There are 4 nested groupings, the coarsest first. Each group lies inside one group of the grouping before and may be the whole of it. The rows also spread widely along 14 directions, which tell nothing about the answers.
Known rows, each followed by its group in each grouping:
[ 19 -15  -8  17 -18  14  -1 -14   4  31 -20  25  13   4   8 -14 -13  19
  11  10 -10]	koto bafe Q_218 Q_222
[  8   5  14 -19  -8  10 -29   9  19 -36   7 -16  -3 -22   0 -36  -4 -11
  -7  -6  12]	leko Fop Q_280 Q_641
[-11  14  27  -8  23   3  -5  -8   5 -11  12  11  11  -1  15  36  20   9
 -10  -4 -20]	leko Fop Q_166 Q_170
[-27  11  -2   6  -2 -23 -27   0  10  17  24 -15  -8  -5  -1   1 -34  -1
   6  -5  -9]	koto bafe Q_290 Q_561
[  4  27 -20  -9  38  -3   9  30  10  17  -2   9 -23  -5 -23 -51  -9  18
  -5  -1  -5]	leko ginol Q_389 Q_70
[ -8  -5   8   2   6  18  21  37 -19 -16 -30  21   4 -12 -46  28 -21   7
 -29  12 -20]	koto bafe Q_477 Q_15
[-17 -15 -44  22   8 -22  18   1  16   5  10 -19  -8  14   2   0  12  -1
  -6  -5  11]	leko navo Q_347 Q_71
[ 17  24 -11  -8  14  24   0 -20  12 -12 -24 -30 -16   7 -45  -2   4  25
 -16   1   6]	leko Fop Q_166 Q_121
[-10  11  51 -19 -12  -1 -35 -12  -2  -6 -13  13 -20   1  35 -44 -21  32
  25 -18 -35]	koto bafe Q_477 Q_237
[ 20 -23  24   1 -15  13 -33   1  11  11   8  -2  48   5  25  26 -12  32
 -18  -8  -7]	lotaz duv Q_826 Q_784
[ 12  22  -3 -16 -14  -7  -5  -8 -11   2 -12  16 -11  -1  -2 -39  21  12
   1   9  -2]	lotaz Deta Q_985 Q_616
[-17  18 -14  20 -16   8   7 -48  -7  28 -20  20 -32  -8   7  19   2   5
  33   7 -18]	lotaz duv Q_826 Q_974
[ 13  -5 -21   4  -9  32  11 -17  17  13 -22 -20 -11 -28  -3   6  11   6
  12   7  15]	leko ginol Q_389 Q_72
[-11  16  -2 -24  15 -10   5  10  -4  -1  21 -10  20  11 -15   6   7   6
 -20  -6 -14]	koto bafe Q_218 Q_732
[ -1  17  12 -16  -6  37 -27 -62  14 -29  14 -60  31   0 -21  39 -19 -13
 -11 -12   4]	lotaz duv Q_341 Q_541
[ -6  18  23 -33 -37   9 -39  26  -4   0  21   3  13 -56 -10 -15 -22 -22
   2  10  11]	leko ginol Q_254 Q_231
[ -3 -18   1  19   6  15  44  17  -2 -17 -45 -30 -38 -31  18  24 -15  13
 -10  -6  -4]	leko Muz Q_757 Q_447
[  9  19  47   1  30 -22 -23  -3   6  -4   3  12  -6   4  35  32  18  30
 -34   2 -23]	lotaz Deta Q_344 Q_501
[  4 -18 -16  14 -31  -4  21  19 -28  -5 -10   1  23   8  -8  -1 -34  -4
 -30   4   4]	leko ginol Q_254 Q_523
[ 10 -22 -19  12  16   8 -15  -7  28  17   5 -11  29  14  15 -27 -23  22
  16  -1  -4]	koto tis Q_936 Q_96
[ 17  21 -18  -6  -5  17   0  -5   8   5  -4   3  -1 -25 -15 -31  -7 -15
   1  13  15]	leko Fop Q_263 Q_832
[-23   2  20 -19   1  13 -17  -7  -9 -38 -10   8  -1   4 -12 -38 -24   3
  16  -9 -25]	leko ginol Q_389 Q_72
[-17   7 -20  14  -3  -9   6 -22 -19 -18  -8  22   0  18 -19 -20 -18 -18
  -1   6 -14]	lotaz Deta Q_985 Q_616
[ 21  17 -16  -4  29  -3  11 -29  18  -1  -5  -6 -12   1   8 -33  25  -4
   2  20  -2]	koto bafe Q_218 Q_732
[ 10 -29 -25   7   9   6  10  27  20  20 -13 -22   1 -39   9 -36 -36   2
  24  23   7]	koto bafe Q_290 Q_561
[  6  10 -16  30  13 -13 -24 -26  21 -10  12  -7  -2  31  -8 -11 -10  -4
 -27  -4   9]	leko ginol Q_254 Q_231
[-15   2 -33   1 -18   3  21  -2  -3  20  -3 -20 -16 -26  -4   9   3  -4
  13   5  10]	leko ginol Q_389 Q_70
[  7  30   9  17   7   1 -44 -20  27  21  15  17 -11  -6   7 -21 -31   2
   1  -8   0]	leko Fop Q_263 Q_832
[ 11 -11 -21  22 -26  -8 -10  29  -4 -15  -7   6   3  -5 -22 -16 -26 -15
 -34  17  16]	lotaz duv Q_341 Q_541
[ 15  39 -26   0 -24   6  21 -12   1  21 -15 -17 -51 -25   7 -41  -1  -7
  -1  -9  20]	leko Muz Q_757 Q_447
[  0  -9   1  33 -10  -1   0 -16   8  -9 -20   5 -26  11  26 -25 -26   0
  -4 -14 -10]	koto bafe Q_477 Q_237
[ 11  11   5   7   3  25  -5   1   6   9  -2  47   2  -6  15 -33  -8  -4
   0 -21 -17]	lotaz duv Q_826 Q_974
[-11   7 -44  21  26 -26   0  -4  23  15  12  15 -10  16 -20  14  41  12
  -2  21   8]	leko Fop Q_280 Q_641
[-21   7  -5 -36   2   8  -9  -2   7  -9   4 -38   3 -20 -21  17  23  14
  22  15  -2]	koto tis Q_936 Q_96
[-21  33  -7 -13  -6 -20  -9 -12   7  32  31   2 -25  -4  27 -28   9  -4
  21 -21 -11]	koto bafe Q_218 Q_222
[-31  22 -10 -14 -20 -14 -30   4   6  -2  27 -15 -16  -5 -24   4  18  -3
  -2 -14  10]	leko ginol Q_254 Q_523
[  5 -18   6 -24 -32   0 -33  -3  13 -17  -6 -18   4  -7   4 -36  22  21
  12   6  13]	leko navo Q_347 Q_71
[  6  11  -7  28  -4   3 -17  -5  20  -9   1   1 -22 -22  -5   9 -10 -27
 -26   0  15]	lotaz Deta Q_344 Q_501
[ 23  23  34 -15  22  -3 -21 -27   8  14   8 -24  13  -8  29  18 -18  25
  -8  18 -17]	lotaz duv Q_826 Q_784

New rows, each followed by its group in each grouping:
[ -4 -16   9  32 -16  -1 -25  -5  18   9  -6 -17 -18 -27  23  39 -30   6
   0   6   0]	lotaz duv Q_826 Q_784
[-19  13  -2   6  25 -12  -8  13   8  -6  19  12   0  -5 -10  11   1 -10
 -14   3  -5]	leko ginol Q_254 Q_231
[-16  18  21 -17   5 -32 -39  24  10   8  32   4   2 -23  -2   6  -6   3
 -10  16  -2]	leko navo Q_347 Q_71
[ 49  19 -40   3   9  13  32 -14  17  19 -16  -4  -8   0  -7  -3  61  14
 -29  16  27]	leko Fop Q_166 Q_121
[ -4   1  15  23 -31   9 -20 -37 -11   4 -27  22  -8  18   1  15 -16  24
   1 -15 -18]	lotaz Deta Q_985 Q_616
[-27 -12  -8   6  -7  12   7  29 -13 -28  -8   5  15 -18 -43  30 -29 -15
 -16   9  -3]	leko Fop Q_263 Q_832
[-29  25   1 -29   8  -5  18 -20 -31 -30  -2 -21  -2   3 -18  -3 -10  -8
   7  12 -24]	lotaz duv Q_341 Q_541
[ 13   7 -22  21  31  11  11 -11  35  20  -8 -22 -30  -9  12  16  22  20
  -5 -10   5]	lotaz duv Q_826 Q_974
[ 32  -5 -19  11 -22  16  17 -20  -2 -14   9 -16  33  -7  19   1  -5 -39
 -39   2  17]	lotaz duv Q_826 Q_974
[-39   9 -15   4  26 -22  26  20 -16   8  15   1   7   4 -12  14 -40  -8
  -5   4 -27]	koto bafe Q_477 Q_237
[-25 -29 -47   6  -7 -15 -17   9   7  13  -6  -6   0  12 -27 -16  15  38
  36  21   0]	lotaz duv Q_826 Q_974
[  5 -21 -22  28 -26  13  10   1  13   4   1 -19   3 -19  15  26  -6 -18
 -20  -9  23]	leko ginol Q_389 Q_72
[ 23  42  -7   9  -6   4 -18 -18  17  28  -1   2 -26  -4  -9 -15  -7  10
 -12  -1  13]	leko Fop Q_166 Q_170
[-26  14 -32  22  15 -21  -1 -16   9 -10  -8 -22 -43  11 -37  36  28  11
 -14   9   6]	lotaz Deta Q_344 Q_501
[ -3 -14  20  13   2  -5 -30  19   8   8  -1  22  23  10  -5  14 -26  28
 -15   3 -18]	koto bafe Q_477 Q_237
[  7   2   8 -29 -24  19  -7  -2 -18 -15 -18  33  14 -16  -8 -40  17  -1
  13  16 -10]	lotaz Deta Q_344 Q_501
[  0   5  29  16 -16   2 -17 -19  -2   3 -12  -1  -4 -13  12  29 -37   1
 -11  11 -14]	koto bafe Q_477 Q_237
[ 16  -6 -16  -7  15   1   9  16   9  -8   4 -50  15  -1   0 -15 -22  10
 -25  -1  11]	lotaz duv Q_341 Q_541
[-10  29   0  10 -18   6   4 -23 -18  19  -7  26 -11  10  -6  13  -9   8
 -11 -21 -16]	lotaz Deta Q_344 Q_501
[ -6  35   2 -17  -1  30   6 -40  -7  -9 -12  -6  -5  -1 -35  24  11   5
  -1  -4  -9]	leko Fop Q_166 Q_121
[-10   7  13 -17  18  -3 -38  24  13  16  25  13  18   3   1 -22 -20  29
   6 -15 -21]	lotaz duv Q_826 Q_784
[-10 -11 -19   0  48  14  16  39  22   4   7  19  21 -22 -19  25  18   4
   1  16  -4]	leko Fop Q_166 Q_170
[  9  15 -28   2  35 -11  24   9   7  13  -4   7   0 -10 -22  21  22   9
 -14  39   4]	leko Fop Q_280 Q_641
[ 11  -1   6 -18   6  -7 -12 -15  -2  -5  13   6  39   2   8 -20  -4  -8
   1  33 -13]	koto bafe Q_218 Q_222
[-19 -33 -27 -19   0  17  11  -5   0 -19 -20 -14  16   7 -14 -24  22  25
  43  11  -6]	leko Fop Q_166 Q_170
[-11   9  18  -4  23  11  -3  -8  17  -6   0 -34 -14 -14  17  21 -13  16
   5 -15 -10]	leko Fop Q_166 Q_170
[ -7  19  24 -14  25   1  20   1 -15 -12   4  21  13  -9  12  -9 -27 -15
 -12   2 -29]	leko navo Q_347 Q_71
[-28  12  14 -16   5  -3 -11  -1 -10   6  16   2  18   7 -12  10 -24  12
   2  -8 -28]	koto bafe Q_477 Q_15
[ -9  25  -1  15  15   2 -11 -28  26  37  17  -8 -19 -30  29  25 -10  -8
  14 -12  -2]	lotaz Deta Q_985 Q_616
[  5 -23 -17  26 -27  10 -34  -3  23   4  14   1  35   8  -5  10 -18  -4
 -11  -5  12]	koto tis Q_936 Q_96
[-19 -15 -16   5 -14 -17 -10  15 -17  -3 -10  22   9   9 -19 -21 -17  13
   9  13 -12]	lotaz Deta Q_985 Q_616
[ -6  27 -21 -18   2 -10  10 -16 -12   9   6 -30  -1  15 -17 -19  -6  15
  -3  -3   1]	leko ginol Q_254 Q_231
[-40   5 -17  -5   1 -17   3   1  -1  -1  -2 -14 -25  -1 -24  14   9  13
  14   4  -6]	leko navo Q_347 Q_71
[-13  15 -17  -4  13  -9  -3   5  15  -8  30 -19   6  10 -21  19  16 -15
 -30 -15   2]	koto bafe Q_218 Q_222
[ 33  20  -1  32  -4  -9   5 -12   8  27 -18  -5 -29  11  18  15  -5  30
 -43  -5   8]	leko ginol Q_389 Q_72
[-11   5  10  -3  16  10 -10 -10  12 -18  13  -7   4 -12  10  14  -3 -12
  -3  -6 -13]	lotaz duv Q_826 Q_784
[-20  22 -21   3  -9  -7   9  24 -18  24  12  33   4   1 -23  -7 -21  -5
 -13 -20 -10]	lotaz Deta Q_985 Q_616
[ -6  -3 -23   8 -16 -14 -17   0   6   4  -2  -7 -10  15 -13 -18  10  23
  -2  -1  11]	leko ginol Q_254 Q_231
[ 20  10  15  -2   7  13  25  51 -17   9 -21  50  15 -15 -23   5 -16  12
 -44   8 -13]	leko navo Q_347 Q_71
[-44 -21 -22  40 -39 -31 -36  -2  12 -25  24 -15 -16  -9   4  14 -26 -39
  -2  -2  16]	leko Muz Q_757 Q_447
[ -6  12  -1  -5   0  -8  19   5 -16 -11  -4  -2  -1   5   5  -3  -3   6
 -18  -5  -7]	leko Fop Q_263 Q_832
[-12   4 -40 -21  19 -15  34  -2  -3 -16  -7 -30 -13   6 -24 -21  38   7
   3  21   6]	leko navo Q_347 Q_71
[ -4  10  -3  -5   7   5  -4 -10  10   8   6 -19   3 -14  -8   8  -9  -3
   0   3  -4]	koto bafe Q_290 Q_561
[  8  32  34  -5 -22 -21 -46   5  12  23  28  25 -14  -7  44 -29  -7  13
  -9 -23  -3]	leko Fop Q_280 Q_641
[ 24  12 -27  -2 -14  30  25 -19  -8  42 -12  21  28  10 -20 -12  -9  10
  -1   0  -6]	koto bafe Q_218 Q_222
[  9 -22 -18  -1  17  26   2 -30  12 -15 -14 -13  35  19 -17  -6  -2  19
  13  11  -7]	leko Fop Q_166 Q_121
[ 10 -22 -24  28 -25  15  -1 -57   2 -35 -43  -8 -20  27  -7 -11  27  10
   6  11   2]	lotaz duv Q_826 Q_974
[-10  -6 -19   8 -18  -4 -34   7  17  -3  -8   7 -28   2 -20 -25  16  19
  12   1   5]	lotaz duv Q_826 Q_784
[-13  19  -2  -6 -15 -23 -35  34   6  33  26  38  -2  -2 -12 -15  11  16
  -7  -4  -4]	koto bafe Q_477 Q_15
[-15  13 -13  19 -47 -20  -1 -24 -19  23  -3 -18 -25 -12   9  34 -16  -3
  -7   5   7]	lotaz Deta Q_344 Q_501
[  1 -10  -3  12   1  11 -31 -19  29 -14  -9 -10   0  -4 -20   8   2   3
   2  16   5]	koto bafe Q_477 Q_237
[-15  43   6   0 -44  -8 -31   8  -8  23   2  18 -36 -20 -28  14  -8   7
  -8  -2   6]	leko Fop Q_166 Q_170
[-23  10   9  -8   1 -18 -37   9  -5  -3  27  25  15   7  -3 -21 -24  -1
   6   2 -23]	lotaz duv Q_826 Q_784
[ 39  11 -31  26 -18   4  15  15  -2   6 -44  32 -31  -2 -38 -52 -17   0
 -31  26  18]	leko navo Q_347 Q_71
[ -7  17   3  12 -33 -26 -24   3  -2  12   5   8 -37 -25  21   4   5  -5
  -4  11   5]	lotaz duv Q_826 Q_974
[  7   1  17  23  31 -12   0  26  27  39  -6   1 -25 -10  41  20  -6  42
 -14 -12 -15]	koto bafe Q_477 Q_237
[  3 -38 -34  20   6 -14 -10  14  23  -4   2 -29  16  -4  -2  -2  -5   8
  -3  17  19]	lotaz Deta Q_985 Q_616
[  4  -3   4  -3  -7  -4 -20  19   1  12  -6   3  -6  -4  10 -34 -27  27
   6  -3 -11]	lotaz duv Q_826 Q_784
[-21   2  -7  -4  -5 -28  27  10 -19   6  12 -30  -9  -9  37   5 -15  -2
  -6  -3  -6]	leko ginol Q_389 Q_72
[-11  -6  -2   7  -2  -2 -11  44  12  -2 -10   6 -25 -31 -16  18  18  14
 -10   8  10]	leko ginol Q_254 Q_231
[ -7  15 -22  28  -6  12  -1 -17  14   8  12   8   0  -3 -24  23 -19 -37
 -20  -6   3]	koto bafe Q_218 Q_222
[-11  15   5   2 -26 -22 -21  -2 -14 -25  11  19  -4  25  -6 -15  15  -4
 -30 -10   0]	leko ginol Q_254 Q_231
[  0  -1 -12  18  21   0   3  13  10   0 -20  16 -10  22 -39  19  16  30
 -23   6 -11]	koto bafe Q_218 Q_222
[ -9  18  -3 -36 -24   7  15 -15 -11   9   1  -4  -6  -4   6  -3  58  14
  11 -15  -6]	koto bafe Q_290 Q_561
[  5  27   3   4  -8   8   2 -25  -2   8 -19  11 -25 -17  -1   7   5   4
   1  13  -4]	leko Muz Q_757 Q_447
[ 14 -30 -20   4 -13  25   4  -9  -6  13 -29   0  36  26 -20  -5 -11  48
   0  -6  -6]	lotaz Deta Q_344 Q_501
[ 15 -18 -40  19  -8 -11   5   3   3  -3 -21 -23  -7   7 -16 -21  -4  12
 -16  19  20]	lotaz Deta Q_344 Q_501
[ 13  29 -20  -3 -31 -10   2 -50 -21   1  15 -17  22  29  -5 -16 -10 -16
 -26   0  11]	leko ginol Q_254 Q_231
[-12  23  25   2   2   1  -3   2 -13  22 -12  27 -13 -15  12   7 -36  18
  11   5 -33]	koto tis Q_936 Q_96
[ -8 -15 -15 -18  11  19  38  14 -12 -21 -16 -19  17 -16 -13  27  26   6
 -10   6  -3]	lotaz Deta Q_344 Q_501
[ -5   0 -38  11 -26  -4  14   8  -4  -5   4  -1   6 -11 -43  34  27 -29
 -31  20  20]	koto bafe Q_290 Q_561
[ 19  15 -15   6 -19 -25  -6   9  16   8  -3  -8 -39 -19  17  -3  56  10
 -22  16  28]	leko Muz Q_757 Q_447
[ 24 -11 -11   6  16  13   9  -6  11 -42   3 -16  22  11   6 -43 -12 -27
 -31  -7   9]	leko ginol Q_254 Q_523
[-10  23  16 -20  -6 -43 -31  21  -1 -11  51 -14  10  16  19  -3  12   5
 -41 -20   2]	leko Fop Q_166 Q_121
[  0  31  14  -9  58   1  -7  10  26  38  16  41   3   3   1  17  33  33
  -2  -4 -30]	koto bafe Q_218 Q_222
[ 21   0   1  -8  10  17  18  51   1  10 -14  -4  10 -31 -15  15 -12  21
 -29  10   7]	leko Fop Q_166 Q_170
[  1  12 -11  -1 -15  14   2 -23   0  19  12  20  19  10   3 -11   0 -11
   2 -14 -11]	koto bafe Q_218 Q_222
[ 39  56  12 -20 -39  39 -25 -27  -4  10 -14  17   0  -5 -40 -25  -4   9
 -27 -12  15]	leko Fop Q_263 Q_832
[-55  10  11 -28   2 -11 -57   0  11   3  26   1  -1 -20 -20   6   2  15
  48  -2 -18]	lotaz Deta Q_985 Q_616
[  7  -1 -14 -16  34  29  33  23   1   2 -17  -9  19 -14 -35  12   2  19
  -9  11  -5]	leko ginol Q_254 Q_523
[-16 -12 -15  31 -28 -13 -13   3   8   5  -2  -4 -19  -8   3  33   2   4
  -5   4  12]	leko Fop Q_166 Q_170
[  3  14 -17   5  -8 -19 -17   3  12   2  11 -21 -22 -10  -1  -8  10  -1
 -19   3  19]	lotaz Deta Q_344 Q_501
[-12  10 -11  11  -3   8 -26 -27  17  19   0  11  -6   3 -11   6   2  14
  17 -11  -5]	lotaz Deta Q_985 Q_616
[ 16   0 -31  32 -14   6 -23  -6  30  34  14  31  10  -1 -12  -4   4 -14
  -8   5  14]	koto bafe Q_218 Q_222
[ 30   5 -21  16 -10  -2  -6 -38   1  -1 -11   9  20  14 -18   5  11  -2
 -16  45  13]	leko Fop Q_166 Q_170
[-14 -15 -11  -1 -13  17  15   0  -9  -4   0  11  20   5  12 -14 -10   1
  12 -22 -13]	leko Fop Q_166 Q_121
[ 10  10 -18   8 -24 -11  -2  -6  -8   5  -9 -19 -20  -3  -2 -20 -18   3
 -13   9   9]	lotaz duv Q_826 Q_974
[  4  42 -11   2   3  -1 -48 -13  31   2  30  -6  -2  31 -48   9  23  16
 -39 -25  18]	leko Fop Q_166 Q_170
[ 12  25 -11  -5  -6  14  -3 -27  -3  20 -11  -4   5  12 -24   5   1  26
  -4   4  -4]	lotaz duv Q_341 Q_541
[  1  43   7   7 -20   2  13 -34 -21  -9  -4  -4 -26 -11   3  25  -9 -26
 -28  -3  -6]	lotaz duv Q_826 Q_974
[ 17 -11   5  -1 -17  12 -18   2  19   5   8   1  24  -8  16  -5   7   1
 -12  -2   7]	koto bafe Q_477 Q_237
[-20 -12  -1  35   1 -27 -34  25   2   6  16  39  25  20 -25  46 -11  14
 -32  11  -7]	leko ginol Q_254 Q_231
[  5  23  -7  32  -4  -3  10 -28  -3  21 -28  16 -40  -1   5  13 -10   9
  -9  -2  -8]	lotaz Deta Q_985 Q_616
[  5  15  29 -27 -31   0 -47 -21   1   2  25   6  33   1  12 -22  -7   1
   1   1  -7]	koto bafe Q_477 Q_237
[ 12  12   0   4  13   4 -18 -36  15  -3  -6  -8  -1   7 -12   8   9  15
  -7  16  -1]	leko ginol Q_389 Q_70
[-12  19  -2 -19  10 -15  14  22   3  25  16 -11 -14 -18  27 -15   5   9
   4 -11  -8]	koto bafe Q_477 Q_237
[ -2 -11 -15  30 -20  -4 -10 -22   6  18  -9   4  -8  -6  14   1 -27   3
  16  13   1]	leko Fop Q_166 Q_121
[ -7  -4   4 -20 -37  16 -13   1  -2 -26  14   0  22 -16  -3 -28  -8 -29
  -4 -14   7]	leko navo Q_347 Q_71
[-25 -11  -6   6  17 -19 -32  10  15   0  34 -18  26  13  -5  19 -21  12
  -6  -7 -10]	lotaz duv Q_826 Q_974
[-23  16  -5   9   1 -42   8  34 -28  13  -3  14 -12  10 -22   0 -43  13
 -23  19 -21]	koto bafe Q_477 Q_237
[  1  27 -16  -6 -10 -16 -14  23   4  17  16  21 -14   1 -10 -33  17   9
 -11  -5   9]	leko Fop Q_166 Q_170
[ 27  19   6  14 -13   4   5 -25  -7  15 -30  12 -21  -4  12   2   3  15
 -16   7  -2]	lotaz Deta Q_985 Q_616
[-25   1 -37   1 -11   9  26 -34 -14  -2  -1 -24  16  -4 -26  27 -11 -19
  12  14   0]	leko Muz Q_757 Q_447
[-15  21 -33  -7  -8  23  -3 -15  13  -7  -3 -26 -14   7 -48  -8   4   1
   4 -18   8]	koto tis Q_936 Q_96
[ -5   9 -26 -16   1 -10  28 -15 -13  13 -15 -35  -2  20 -18  -1  11  34
   2  12  -6]	koto bafe Q_477 Q_237
[-12  22  13 -26  -7   8  11  28 -24  -3   9  12   7 -20  -3 -32 -34 -13
  -7 -15 -14]	leko ginol Q_254 Q_523
[ -8 -13 -19  10  17  11  26  11   1  -7   9   4  28 -12   1  25  -4 -23
 -17  -7  -3]	lotaz Deta Q_985 Q_616
[ -2  10 -16  -2 -41  21 -13  -2  -8   4   3  14  14 -11 -29 -14 -17 -17
  -7 -17   9]	lotaz Deta Q_985 Q_616
[-20  -5  11  -9   1 -38 -17  56  -5   1  43  -6  22  -5  19  -3 -24   2
 -28 -11  -3]	leko ginol Q_254 Q_523
